The rows of a group lie close to one hidden flat surface of 7 dimensions, which may be shifted away from zero. Surfaces can cross.
Known rows, each followed by its group:
[ -1 -17   1  22  15   2  19   5  -1  20  14  -3 -12  -5]	rarop
[  1 -11  18 -11 -10   4   0 -13  -7  15   9   1   3   6]	tezo
[-5 -4 12 25 -6  5  4 -8  4 11  7  5  1 -5]	saz
[ -4   1  11 -17  -4   0 -14   1  13 -17   0  11   4   5]	tezo
[-4 -3  7 -1  7 -2  1  3 18  2 -3  6  1 -3]	Tizem
[ -3 -16  -5 -11  -2   6  -7  -8  -1  -9  -9   6  -7  -9]	beni
[ 3 11 -5 18 -4 -6  7 -7 -3 10 -9 -4 13 -6]	rarop
[  3  -9  -3  -8  -3  -4 -11  12  -6 -18  -8  12  -8   9]	zaker
[  2 -14  -8 -13   7  -8  -1  -2   7 -11 -18   8   1 -12]	saz
[ -5  22 -12  12  -7   3 -10  -2   1 -16  -8   1   5  -6]	muzit
[  2   8   9 -16  -1  -5 -10   6   9  -3  -1   1  -1   1]	zezu
[-14  11  -1   7  -1   4  -8 -10  11   2  -7   4  15   3]	rarop
[  0 -13  -7   1   7   4  10   2 -16   6  10  -6  -5   9]	beni
[ 14   5  -5 -15   0 -12   3   5   4 -14 -10  -3   8  -6]	muzit
[ -7  -6   5  -4   0  11   4 -17   0   7  11  -5   5  -3]	zaker
[ -3 -17  -1 -17   7  -4   4  -9  17   4 -20   8  -4 -23]	beni
[ 12   1   4   4   7 -10  16   6   8  -3   4  -4  15  -1]	beni
[  4 -11  17  -6  -3  -5   2  -2  14  -5   3  10  10  -1]	tezo
[-23  -8   4  -9  -5  21 -15 -19   1   6   7   4 -13  -3]	mok
[ -2 -21 -16  -6  10  -2   9  -4 -10  -1 -13   0   6   8]	tezo
[  7  18   0   9 -14   4  -5  -6  -7 -11   6  -3  11   1]	tezo
[  4   1   9   7  -6  -2  -4  10  -1  13   4   2 -23  -3]	zezu
[  6 -18   7 -14  -7   3  -1  -4 -18  14   4   0 -16   5]	zezu
[  3  10 -12 -11 -11  -5 -10  -8 -12   6 -23  -3   0  -7]	muzit
[-17  14  -6  10   0   8  -9  -4   1   6  -3  -3  -2   5]	zezu
[-12   6   0   9  -5   3 -17   5   4 -15  -3  13  -4   8]	Tizem
[ -1  -1   2 -24  11  -9  -3  11  15 -13  -6   3   0   4]	tezo
[  9  -3   3  -4   0  -9  -1  11   6 -12  -3   7  -4  -5]	zaker
[  4 -12  15 -21  -3   6   3 -14  10  -9   6   3  -1 -19]	mok
[  0   2 -10  17   3  -3   0  13  -6  -7   0   2  -5   8]	Tizem
[-15  15  -9  -6  25  -7   3  13  21  12  -8  -9  -5   1]	rarop
[  1 -19  -7  -9   4   4   5  -7  -7   3  -4   0  -2  -1]	saz
[  6 -15  -2  10   3  -5  10   1   0   2  -3   4  -2  -8]	zezu
[ -9   0  -9  14   7   5   1   3  -9  21  -1  -7 -13   3]	tezo
[-16   0   1 -12   6  13  -9  -8   6   5   8  -3 -12  -8]	mok
[-15   7   4   1   2   3 -13  12  16 -10   2  10 -10   3]	muzit
[ -2  -9  -8   7  15   5  18  -2 -12  13  14 -12   7  11]	zaker
[  3 -11  -6   7   3  -5   5   3   8 -12  -9   7  -6 -21]	Tizem
[ -6 -10  11 -18 -11   3 -16  -8  -2  -5  -4  12   3  11]	Tizem
[  3   7  -3  -3  -6  -8  -2  -1  -7  21 -16  -4  -6  -8]	rarop
[ -3  -2 -10   8   1   8   1  -1 -21   3   5  -6  -7   7]	muzit
[  0  10   5 -17  -3  -5 -11   7   9 -13  -3   2  -3  -4]	Tizem
[  7  10 -17  -6   2  -4   4   6 -18  -5  -3 -12   8  11]	zaker
[ 11  -1  -4 -10  -2 -12  -3  13   4  -5 -17   6 -13 -13]	muzit
[ 1 -5  4 -5 11 -2 12  6  1 24  6 -8 -5  1]	muzit
[-13   8 -14   0  -2   7 -11  -4 -11   5  -7  -4  -7   4]	saz
[ -7   9  -9  -5   9   3  -2   7   0 -11   9  -6  -2   9]	rarop
[ -5   5   5 -16  -5   5  -7 -15  15 -11  -7   4   2 -21]	mok
[  9  -1 -15   3  11  -4  15   6 -10   1   4 -12   1  -2]	beni
[  4   2  -4  10  -9   4  -2  -7  -1 -23   2   6   6  -7]	beni
[ -2  -7  -6 -22   1  -1  -6 -10   8 -12 -18   7   5 -10]	saz
[  8 -11   2 -16   2  -4   5  -1   0  -8   0   0   3  -1]	zaker
[  9 -20  11  -6  -4  -1   5  -5  -1  -6   5   7   1  -3]	zezu
[  0  15  -3   1  -9  -2  -7  -3 -14   6  -2  -7   3   8]	zaker
[  3  -2 -15   7   8  -7  10  -2  17 -27 -17   4  16 -20]	Tizem
[  2  21 -17   4   5  -9   2  11   3   0 -11 -11  -1  -5]	muzit
[ -6  13  -5   6  -7   0 -10  -6  -4  18 -14  -3  -4  -5]	rarop
[ -4  15 -11  -1  14  -1   8   3   4  10   0 -16   2  -2]	mok
[ -9 -14   8   4  -2   7  -7   3  -4   0  13   8  -6  16]	beni
[ 6 -2 11 -2  5  0 10  2 16 -9 14 -1  6 -6]	mok
[ -6  -8  14 -13   5  -4  -7   3  18   4  -5  11   3   7]	Tizem
[ -5   9 -12 -14   8   3  -9   7   6 -15  -5  -5 -19 -13]	mok
[  9   2   1 -28  -5  -4  -2  -1 -15   2   2 -10   1  11]	saz
[  9   2  -3 -16  -1  -6   5  -1 -11  16  -5 -11   1  -1]	rarop
[ -4  16  -1  -7  -9  -2 -11 -11   6  10 -19   0   3 -14]	beni
[  2  -4  -7  -7  14   1  14  -2   6 -10   5  -8   8  -4]	zaker
[ -5  19 -16   1  14   2  10   1 -10  14   8 -22   5  10]	rarop
[-10   1   1 -11   0  11  -9  -6   1 -17  10   2   8  13]	rarop
[-19  -6  -4   6  -4  11 -15 -14   3  -1 -12  14   2   1]	zezu
[ -3   8 -14  11   6  -4  -2   9   2  -6 -10   0  -6  -4]	saz
[ 14  10   6   6  -7   2   7   7   0 -31  24  -5  12   1]	saz
[  7   4   7  10  -2  -9   1  15  10  -2   3   4 -10  -8]	zezu
[  4   6  -3  -2   5  -4   1  14  12 -21   4   1  -6  -8]	mok
[ -3  -3 -11   0  -1  -8 -12  12 -14   4 -14   7  -8  17]	mok
[10 -8 14  4  5 -6 18 -2 12 11  7 -2 10 -8]	zezu
[  5  18   2  23  -2 -10   4  17   3  16  -1  -1  -7  -1]	saz
[ 13   9  11   4 -28   5 -11  -8  -6 -13   2   4 -11 -25]	zaker
[  2 -20   8  -5   3  -1   9  -8  -4  14   0   1   8   7]	Tizem
[ -1   1  20   1 -14  -5 -14   2   2  18  -5   9  -8   3]	saz
[ 5  8  3 -9 -4 -4  0  1  1 -3  1 -2  5  4]	tezo
[ 12 -18   3   6  10  -3  18  14  -4   5  12  -3 -15  -2]	muzit
[ -4 -12   7  -7   0   5  -6   1   4  -8   9   7 -15  -1]	mok
[ -6   0  -4  -2  10  -4   0   2  22  -1 -17   8  -6 -19]	beni
[-13  -6  -7  11   3  16  -7  -3   5 -26   7   8  -5  -3]	zaker
[-10   3   0  17  -2   7 -10   6   3 -15   8   9  -5  10]	beni
[-6 -1  2 29  9  4 16 -9 11 17  3 -3 14 -6]	zezu
[  3 -11   4 -18 -21   3 -17 -16  -9 -16 -12  14   2  -3]	muzit
[ -5   7   8  -2   7  10  11 -15  21   2  12  -9  10 -21]	Tizem
[ 15  13  20 -17  -2  -8   6   5  10  -1  11  -7  10  -1]	tezo
[-11  -9  -9  21   2   7  -2  -1   0  -4  -3   9  -1   2]	tezo

New rows. What belongs after each?
[ -2  11 -14   4  -5  -1 -11   2 -10   5 -14  -2 -13  -5]	muzit
[-7 -7  9  5  6 -9 -2 13  5 20 -2  7 -1 21]	zaker
[ -7   5  -4  -5  -6   6 -10 -17  -1  15 -17  -1  -4 -13]	beni
[  1   0 -10  20  -1   6   2   0 -19  14   1  -7 -16  -1]	muzit
[  0  -2   0 -15  15  -7   3  12  17  -6  -6   0  -4  -2]	rarop
[  7  24 -12  -1 -15  -3  -7  -8 -11 -11  -9  -8   8  -8]	beni
[ -3 -15  12  11   4   0   4   6  14   1   6  11  -8  -5]	zaker
[-10   3  -9  17   0  16  -1  -5  -3  -4  12  -4 -11  -8]	mok
[-12 -20  -8  -8  10   5   0  -5  -5   0  -4   4   1  11]	tezo
[ 5  3  2 -5  9 -6 13 -4 13 -5  2 -7 22 -3]	zezu
[ 10 -15 -12  -6  18  -5  22   7  -7  -2   8 -11   5   7]	zaker
[-12  25 -13   5   0   6  -3 -16   3   1  -9  -9  17  -7]	saz
[ 13  24  -2   3   2 -12   6  21   2  -6   3 -10   1   2]	saz
[ -7 -29  -4  13  -5   5  -3 -11  -4   5 -16  17  -4  -7]	zezu
[ -6   4 -23  -6   8   3   1  -3 -16  13  -9 -12  -7   2]	saz
[ -2  13  14   9 -21   8 -11 -13  -7  15   7   0  -2  -6]	zaker
[  6  18  -9  -6   3  -6   6   4  -8  11  -3 -17   3   3]	saz
[ 7  5 -2 -1  9 -5 15 -4  6 -1  1 -8 27  3]	rarop
[  9   2 -10 -11   1  -9  -1   5 -15  18 -17  -7 -13  -3]	muzit
[ 2 10 -1 -2  7 -8  0 10  8 -7 -2 -3 10 11]	Tizem
[-13  -8  -2  -3   0  14  -6  -9  -8  11   7  -2 -14   2]	mok
[-10   7 -13 -12   9  -4  -9   3 -10   0 -10  -2  11  29]	zaker
[  6  18  10  -8   6  -6   7   9   5  18  10 -16   0   2]	zezu
[ 16  -4  -1   0  -2  -4  10   5  -1 -11   4  -3  -4 -14]	zaker
[  6  -1 -10   9   9  -6  15   6  -3   0  -1  -6  13   8]	Tizem
[ 15 -18   3 -13  -4 -10   7   1  -4   9 -11   3 -14 -14]	muzit
[-6 -3  3 -1  2  0 -1 -5 12 -7 -2  7  5 -6]	Tizem
[ 13 -10   3  19 -11  -2  13  -9 -13  15  -3   1   6  -9]	rarop
[  3  -5   3  11  -5   4  10 -14  -9  10   3  -5   5 -10]	muzit
[  1   6   4  -6   4   3   2  -1  20 -16  10  -2  -1 -18]	mok
[  5  -6 -12 -15  -5  -3  -9   4 -21   0 -10  -1  -8   7]	muzit
[-12  -2   3  -2 -12  12 -12 -18  -2   3  -3   7  -2  -5]	mok
[ 19 -14  -8 -20   3 -14  11   3  -8  -9 -14  -1  15   1]	Tizem
[-12  13   3   4   8   4   0  -5  15  -2   5  -4  20   8]	Tizem
[ 17  -4  -6  -8  14 -12  12  26   5 -21   7  -3  -6   3]	muzit
[-14  11   1   5   0   0 -10   0   7  -5   0   5  15  21]	Tizem
[ -5  -3   4  -5  19   0  13  11   7  21  13 -11 -11   3]	tezo
[ -8   3   2   5   2  10   1 -13  20 -11   3   2   0 -25]	Tizem
[ 10  -4  -7 -25  -5  -5  -4  -9  -6  -3 -19  -3  -4 -18]	mok
[ -7 -15   5  -4   4   1  -7  12  -4  -6  13   9  -9  24]	beni
[ 13  -9   5 -10  -1  -4   3  10  -7  -5   4   1  -6   6]	saz
[ -7 -21  12 -15  -5   2  -9 -13   6   0  -8  17   3   3]	Tizem
[-6  2 -1 18 15  0 16 -3 13 22  1 -6 10 -4]	rarop
[ -5  -6   2  -5  -5   6 -14   1   3 -17   3   8 -12  -5]	mok
[ 10 -17  12  -5   2  -3  15  -7   0  18   7  -2  -2  -7]	muzit
[  3  14  -4   1  -4   5  -3   8 -15  -4  13 -11 -10   7]	Tizem
[-14  -6   5 -15   4   3  -4 -10  -2  27  -1  -2   0  14]	mok
[ -6  -5  -9  18   0   1  -3   0   4  -5 -10   8  -1  -6]	zezu
[  4  16   8  23 -11   6   2  -1  -4  -4  23  -6   5   5]	saz
[ -2 -15   2  -8  18  -4   6  12   9  16   0   0 -19  -3]	rarop
[  0  12 -11 -15  16 -11   3  17   0   3  -5 -13  -1  12]	muzit
[  0  -9  -9   3   4   0   1  11 -19  17   2  -5 -23   4]	muzit
[  5 -11  -7   5   2  -3  10  -4 -13  16  -5  -4   1   2]	tezo
[  6  15   9  11 -11  -4  -7   4   7   0  -4   3   1  -7]	tezo
[  3 -10  -2 -20   4  -3   3 -10   6  -6  -8   2  17  -1]	zezu
[ -9  -6 -15   7   8   7  -1   0  -6   2  -3   1 -16  -4]	beni
[ -2  -3   0  -1  -9   3  -7 -10 -11   1  -4   4   4   6]	tezo
[  1 -16 -20  20  14   4  16  -2   3 -14  -3   2   3 -14]	saz
[ 15  -7  -8   5 -14 -11  -2   7 -15 -17 -16  10   1  -1]	mok
[-18   9  -2  -3  10  -1  -4  -2  13  28 -10  -6   0   1]	rarop
[  7  -4  -8   7   5   5  17  -8 -11   3   9 -13   5  -5]	Tizem
[ -4  17  -9  12  18   0  14  11   5   2  13 -17   8  10]	muzit
[  0   9   3   0   6   5   7   2   9   7  15 -10  -7 -10]	Tizem
[ -1 -11  -3   4   1   2   3  -6   5 -27   1  11  19   8]	tezo
[-13  18   9   3  -3   7 -13   0   9  -4   6   1   0   4]	zezu
[ 13  10   2 -11   5  -9   7   9   9 -12   5  -8   7  -1]	zezu
[ -3 -14 -20   1  14   0  14  -9   5 -12 -13   0   8 -17]	saz
[  1   4  10   5  -8   9  -7   1   1 -23  19   5   0   2]	zezu
[ -5   1  10 -17   4   8  -2   0   0   0  17  -7  -1  14]	tezo
[  8  22  16 -12  -9 -10  -9   7   9   6  -6   0   4   1]	saz
[ 5 -1 16  0  3 -4  7  4 10 20  8 -4 -8 -4]	tezo
[12 13 -4 24 -4 -7 12  3 -1  5 -1 -6  8 -6]	tezo
[ 11 -16  17 -13  -8  -6   1   7  -3   2   6   7  -8   6]	saz
[  0  -4  10 -13   9   5   6   2  16 -10  15  -3  -6 -11]	mok
[ -2   5 -11  25   4  -1  -1  22   0  -5  -2   4 -26  -8]	muzit
[ -4  14 -19  22   0  11   3  -7  -8  -4   2 -10  -7 -14]	mok
[ -5   5   1  17 -10   8  -1 -15  -2  12  -2  -2   1 -13]	muzit
[ -3   4  -5 -24  -4   5 -12  -8 -10 -19   2  -3  17  19]	muzit
[ 11  -6   0  13  -1   3   9  11 -16  -8  21   1 -11   7]	saz
[ -1   1   4  15   0   1   0   7  13  -4   3   7 -11 -12]	muzit
[  0  15 -19 -20   5   3  -1  -5 -10 -14  -2 -15   7   2]	saz
[ -2  -1  -8  20   4  -4   1  13  -4  14  -8   1 -16  -3]	saz
[  4 -18 -10  -7  -3   6   0   0 -22   5  -2  -2 -18  -2]	mok
[ -9   3  -4 -17   9  13   6 -20  11 -11   9 -10  15 -12]	zaker
[ -6  -9   1   8   0  13   9 -17   1   4  10  -3   3 -14]	Tizem
[ -3  -9  15 -23  14   1   0   6  14  -7  15   4   6  17]	muzit
[ 14  -3  -6   2  -9  -9   5  -7 -12  -1 -18   2  18  -1]	tezo
[-12  -5   6   4  -4  10  -7 -11  -7   5  10   1   5  18]	Tizem
[  6  14 -17   3   3   4   9  -8  -2  -9  -1 -14  -5 -27]	mok
[ -5  -4 -10  -9   2  -7 -11   4   0  -6 -20   7  -3   2]	tezo
[ -3 -15   5  -9  12  -5   4  11  13   6  -1   7 -14  -4]	rarop
[-19   4 -13  -3  10  11 -12   5  -6   7   1  -5 -21   6]	mok
[ 14  -7 -12  -6   0  -9   3  11 -14   3 -10  -4 -15  -6]	muzit
[ 16  15  -3   4   4 -13  11  20  -6   8   3 -13  -4   3]	saz
[ -3  -5   5  -7 -12   0 -20   9 -12  -5   0  10 -16  16]	Tizem
[ -6  21  -9  21   5   6   1  10  -3   4  13 -11  -9   1]	tezo
[ -8  27   1 -10   4  -5  -6   0  24  -9  -8  -2  17   0]	muzit
[  5   4 -12 -10  -3  -9  -8   9  -8   0 -16  -1 -11   0]	muzit
[ -2  16 -14   8  -4   7  -4   4 -21   5   3 -12 -13   5]	rarop
[  9  -6   7 -21  -9  -1  -6   6 -17  -2   9  -1  -8  13]	saz
[-10  10 -17  -9   2   8 -11  -5  -5   1 -12  -7 -13 -14]	mok
[-11   4   1   0 -17   7 -16 -22  -1   0 -13   8   7  -9]	mok
[  4   0  -6   9  13  -5   7  20   3   5   6  -3 -17  -3]	muzit
[ 12  -1  12 -15  -1  -3   5   3  -2   1  14  -7   0   3]	zezu
[  4 -29  10  -7   0  -5   4   1  -3  15  -4  10  -9   2]	Tizem
[-2 10 -6 15  3  6  8 -9 -3 -7  8 -7 21  8]	rarop
[ -5  10   3  20 -10  11  -5  -6 -12   1  15  -5  -3   6]	saz
[  1  17  23   9 -20   2 -12   1  -3   8  16   1  -4  11]	saz
